The rows of a group lie close to one hidden flat surface of 10 dimensions, which passes through zero. Surfaces can cross.
In the rows, 128 means zero.
Some rows, each with its group after it:
[107 170 159 147  94 105 121 123 128 162 160  78  56 104 183 113 151 106]  z686
[121  71 200  94  97 144 147 158 123 180 112 148 180 178 122 121 136 179]  z64
[116 113 134 128 132 119 143  98 108 150 118 169 136  98 118 124 119 176]  z64
[161 141 155 149 128 159 120 177 152 169 170 130 162 126  95 143 164 114]  z878
[135  91 134 167 100 115 136 166 166 120  95 122 158 116  59  70 133  80]  z686
[116  95 167 158 137 149 135  89 139 157 139 113  91  83  88 119 137 117]  z710
[110 121 167 118 155  72 109 100 132 127 169 159 134  77  73  87 157 149]  z686
[156 116  67 103 134 129 140 172  81 137 149 169 208 130 171 164 128 129]  z686
[ 93 140 135 146  91 140 160 190 168 112  77  94 131 157 124 113 124 101]  z878
[171  57 178  89 141 142 117 100  89 112 145 117 136 156  97 119 112 104]  z878
[184 125 140 141 160 168 174 126  86  83  90 100 117 162 128 169 105 110]  z64
[146 140 164  92 127 150 105 136 135 145 152 141 146 179 136 150 124 177]  z686
[122  94  52 121 177 133 165 115  89 108  98 166 165 109 149 176 118 140]  z48
[169 161  98 117  93  82  71 106 132 126 147 155 127 140 136  81 110 135]  z64
[126 120 143 184 134 179 187 112 122 138  47  97  95 149  90 144 132 101]  z686
[144 101 158 159 157  88 127  93 136 116 107 106  87 147 102 102 169 132]  z686
[127 131  43 133 142 102 117 112 124 105 123 164 143  92 134 127 115 117]  z48
[139 109 149 118 130 151 152  94  98 171  92 180 161 151 102 140 116 199]  z710
[113 173 159 166 121 179 147 185 197 119 121  86 117 134 107 148 134 116]  z710
[112 150  81 116 140 143 118  88  96 100 117 143 123 129  90 134 108  72]  z878
[ 90 206 122 140 105 167 147 144 130 124 103 131 130 122  78 132 114  85]  z710
[168 120  65 146 136 190 140 150 167 104 104 148 166 119 114 162  74 141]  z64
[145 126 149 173 113 130 118 129 170 135 165 121 114  39  80  88 114 117]  z878
[159 135 104 137 116 134 117  99 114 129  75 157 136 184  83 109 116 123]  z710
[129 115 108 144  92 137 157  97 106 173  75 157 134 122 141 118 100 161]  z686
[154 172 172 129 105 136  92 129 142 179 198 134 114 110 140 128 141 160]  z878
[ 61 127 157 125 108  83 165 166 162  68  82 108 132 105 111  77 107 133]  z710
[160  94  71 143 117 201 112 149 190 100 107 118 148 147  98 134  74  85]  z710
[122 201  87 129 124 181 119 120 126 129 148 140 119 111 123 162  97 104]  z878
[119  57 174 166 151 128 152 172 206 127 142 110 146  74 110 125 156 172]  z48
[ 41  59 123  92 165 126 140 103 142 129 123 119 110 107 167 154 133 159]  z64
[180 112 138 145 136 132 136 136 101 156 136 128 140 150 146 149 157 135]  z48
[146  78 157  93 105 136 139 169 124 136 114 125 169 182 166 128 106 162]  z64
[169 172 117 145 171  93  99 123 153  66 124 142 132 156  57 112 147 124]  z48
[121  92 120 113  96 134 109 124 175  78  92 103 119 150 107  86  65  97]  z64
[106 107 156 125 152 131 137 152 141 137 134 105 131 148 129 148 168 123]  z878
[118 111 119 138 117  71 154  96  69 127  61 164 150 133  65  70 140 101]  z878
[150  96  64 138 159 139 148 132 131 130 118 177 174  92 145 164 113 181]  z64
[156 154  66  93 121  88  88  88  59 150 155 181 144 143 165 127 131 127]  z710
[180 122 129 114  92  87 102 105  66 141 120 133 127 186 143  92 133 100]  z48
[130 141 190  98  89 141 117 157 139 175 156 129 143 159 147 126 129 169]  z710
[ 91 113 110 103 184 129 133 110 140  41 127 101 107 106 114 147 101  96]  z686
[136  78 132 132 158 101 145  66  92  97 111 100  74 110 158 123 117 134]  z48
[112 100 182 105  75 152 129 170 145 151 129 129 170 136  94  98 108 123]  z710
[158 134 208 143 104 109 102 145 122 185 177 105 118 153 109 100 190 109]  z710
[126 167 134 168 132 154 156 166 135 135 139 121 130  88 103 143 149 101]  z64
[146 107 133 155 159 164 161 129 105 148 111 133 145 124  94 159 157 113]  z710
[110 159 150  92  79 185 109 120 121 153 110 155 147 174  71 116  86 110]  z878
[ 63 153 177 101  89 153 131 161 144 143 144  88 109 141 146 127 124  99]  z48
[ 96  86  58 111 105 112 118 142 147 118 140 124 127  88 193 119  94 112]  z48
[113 102 150  70 123  81 113  72  88 107 121 141 110 142 140 100 100 149]  z686
[ 99 134 137  91 143  86 122 113  99 167 151 181 149 120 154 136 161 205]  z48
[135 144 134 105  96  86  80  66 111 132 155 146  91 110 145  82  99 151]  z878
[ 68  77 113 126 153 120 173 122 141 103  57 119 122 136 149 135 122 162]  z878
[172 199 147 132  66 113 111 142 106 130 139 125 123 144 136  90 102 113]  z64
[126 175 170 119 140  84 117  95  72 173 162 153 114 122 120 122 184 144]  z686
[110 137 107 117 169  88 143 131  63 163 152 169 163 117 155 161 196 145]  z48
[116 118 145 139  87 150 147 166 149 173 134 163 181  78  99 109 112 149]  z686
[175  98  91 161 177 142 126  98 160  74 117 112 101 105 120 144 106 129]  z64
[ 87 149 125 100 183  92 116 102 140  73 131 137 117 133 121 139 138 160]  z48

New rows, each followed by its group:
[110 199  89 129  78 149 107 164 176 126 130 120 124 147 162 130  97 126]  z878
[132 125 140 174 117 119 122  70 155 122  72  88  51 158 111  94 130 123]  z686
[121 170 126 129 143 127 109 141 130 152 176 178 166  81  83 133 156 148]  z686
[133 204 135 117 114 150 141 186 123 131 108 133 157 202 144 163 143 152]  z710
[145  65 157 136 149  73 138 100 119 126 133 124 114  85 135 103 141 165]  z878
[158  74 169 144 115 131 184 172 115  89  84  99 147 129 120 110  96 112]  z64
[131 142 144 150  89 152 145 123 125 192 111 128 108 130 162 130 132 157]  z686
[183  79  93 154 175 163 151 112  74 159 112 166 171 143  86 171 161 108]  z710
[125 134 114 145 117 117 102 184 168  93 175  65 112 106 138 110 144  34]  z710
[134 108 120 132 109  68 132 184 120 139 135 171 202 106 109  80 159 134]  z710
[113 151 106 182 129  96 134 124 136 123 144  82  69  69 161 115 157  86]  z686
[112 132 173 132 159 126 135  81 126 142 126 132  91 113 103 135 139 166]  z686
[109 175 165  94 102  72  91 116  90 139 165 138 121 143 105  84 151 100]  z686
[135  96 173 134 116 165 125 166 180 115 141  86 135 128 100 118 117 103]  z878
[130 101  92 116 159 105  61 100 149 152 147 153 142 170 100 123 180 111]  z64
[111 147  89 107 147  60 143 130  91  60  90 130 126 157 165 120 131 131]  z710
[ 65  90 110  99  91 165 160 159 179  83 102 102 133  89 182 126  30 151]  z64
[126 139 120 136 119  98 110 158 165 134 149 112 121 134 176 119 150 151]  z878
[137 117 149 139 115 212 120 174 202 165 189 102 136  92 143 169 114 132]  z710
[108 134 154 113 122 101 164 112  93 130  95 103  85 158 209 138 129 179]  z878
[115 151 105 117 126 124 126  98 101  93 119  75  58 150 202 142 109  91]  z686
[130 173  81 101  90 135  78 122 145 120 149 136 125 139 154 119  87 111]  z710
[143 128 102 119  93  64  88 165 156 134 128 142 157 170 176  89 153 156]  z878
[105 141 186  77  91 154  63  83 153 152 181 133 104 142  84  99  95 126]  z878
[119 126 145 165 170 130 141 123 137 143 164 125 113  64 103 146 169 125]  z878
[ 87 155 114 169 176 155 166 127 132 122 142 121 108  43 101 169 146 109]  z686
[176 138 193  96 113 178  89 140 145 142 206  96 117 151 147 157 111 128]  z878
[121 205  83 131 141 127 128 145  90 114 140 135 132 138 152 159 149  97]  z710
[107 126 128 116 123 127  77 132 185 139 165 109 113 144 139 124 154 120]  z64
[135 103  84 127 170 118 149 163 160  62 112 104 133 134 193 162 116 159]  z710
[140  90 127 195 168 139 154 152 185 100 108  93 121  99  79 129 163 102]  z686
[ 92  52 179 111 126 137 145 133 162 114 102  90 123 137 117 109 111 133]  z64
[143 168 139 136  89 173 184 194  96 154 114 149 188 122 141 152 103 147]  z64
[128 156 151 113 147 122 126 115  65 155 146 136 129 163 118 148 181 106]  z878
[116 121 104 136 131 156 137  96 161  97  81 129 107 126 109 125  78 142]  z710
[116 171 121 119 180 136 127  76 131 110 129 167 113 111 119 162 115 202]  z48
[154 134  72 121 147 135 102 154 154  83 140 130 157 152 132 141 116 105]  z686
[ 94 127 141  93  51 135 128 120 119 141 112 123 115 122 161  91  58 133]  z686
[148  90 146 105 103 169 125  55  84 168  82 165 135 176  70 116  90 133]  z710
[ 74 115 177 103 148 132 159 124 114 123 151 132 127  66 107 129 114 135]  z686
[ 83 182 176 104  90 186 126 163 167 133 114 122 147 169  73 128  99 114]  z48
[114 134 118 153 192 156 149  67 122 113 123 122  79  85 118 170 130 145]  z64
[124 201 113 196 158 123 133 131 163 147 135 135 107  79  97 139 179 139]  z710
[134 126 140 164 155 135 139 131 137 116 155 104 112  63  92 126 144  91]  z878
[122 111 201 101 124  83 118  56  61 147 131 107  70 158 133 102 153 131]  z710
[173 152 133 131 129 138  71 155 182 147 193 114 122 153 173 150 154 155]  z64
[121  91  98 113 130 127 102  66 124 127 159 133  94  69 142 115  89 116]  z710
[147 157 133 136 164 176 141 184 135 135 163 122 165 143 125 194 168 116]  z686
[126 122 144 132 153  88 113  97 134 121 146 119  93 111 132 116 150 149]  z686
[147 141 107 179 110 120 107 164 188 121 137  90 106 114 132 109 150  95]  z686
[168 120 201 100 109 166 134 108  99 139 149 107 102 148 150 143  84 156]  z878
[126  75  95 131 101 117 122 203 164 162 158 133 190 106 171 122 150 128]  z48
[152  57 132 142 134 158 138 138 178  75  83  99 135 147  82 109  90 104]  z64
[ 94 153  89 106 146 136 129 118 114  97 145 156 142  83 112 146 100 110]  z686
[ 92 113 158  86  96 142 151 129  80 115 105 100 121 150 145 124  87  86]  z686
[114  86 134  75 145  67 107  85  94  93 144 148 130 116 149 104 109 157]  z686
[107 193 134 100 132  97  85 141 118 108 194 130 132 116 104 116 150  83]  z686
[ 86 158  83 126 111  87  73  97 138 152 141 163 128 114  83  88 150  95]  z64
[144 182 115 131 125  82 107  74  88 142 103 159 108 166 116 106 149 144]  z710
[120  98 139 143  90 179 136 152 186 139 134  82 105  96 156 133  85 117]  z48
[153  84 108 161 178  60 117 107 138 136 149 161 137  66 115 109 179 174]  z686
[ 90 150 119 118 144 194 148 125 151 113 130 126 121  98 134 173  86 137]  z686
[115  92 158 104 108 110 133 153 150  89 103 101 135 153 138  95 103 130]  z710
[154 117 123 120 111 192 114  81 112 156 110 140 127 170  91 145  93 104]  z710
[105  71 197  99  84 121 154 143 111 152 114 120 141 128 136  97 107 149]  z686
[113 127 162 171 134 137 146  92 148 130  80 105  85 123  63 106 139 115]  z686
[146  60 141 182 128 107 166 142 149 148 105  94 109  96 151 106 157 141]  z686
[115 114 109 133 175 155 139 126 177  83 138  93  93  95 170 169 103 157]  z48
[142 166 141 153 110 131 120 154 143 141 158 113 118 115 142 124 140 116]  z878
[107 188 144 171 127 159 140  98 141 158 112 109  68 113 113 144 141 125]  z686
[117  79 213 107 119 167 161 166 107 168 148 109 157 136 118 142 143 122]  z710
[135 153 179 121 158  99 113  93 110 131 165 110  75 133 160 139 161 168]  z48
[124 114  94 106 122 137 132 184 126 123 137 131 172 144 188 157 125 133]  z64
[114 178  66 122 134 170  87 106 163 125 143 147 116 130 129 156 103 126]  z64
[ 81 133 141 106 107 110  92 144 166 150 171 114 114 126 169 115 142 135]  z64
[149  64  92 145 187 128 130 137 142  71 138 102 138  99 107 146 144  73]  z878
[119 127 117 111 110 115 132 127 133 137 103 138 127 160 189 136 109 192]  z878
[138 105  65 113 132  82  86  73 137  79 123 120  88 121 153  94  89 114]  z710
[170 121 116 137 149 127 122 109  94 122 111 146 141 169  96 133 141 113]  z64
[146 169 181 112  86 123  94 157 107 202 189 139 150 155 140 119 172 131]  z710
[111  44  92  83 182 140 107 106 151  96 128 139 151 154 128 158 118 143]  z878
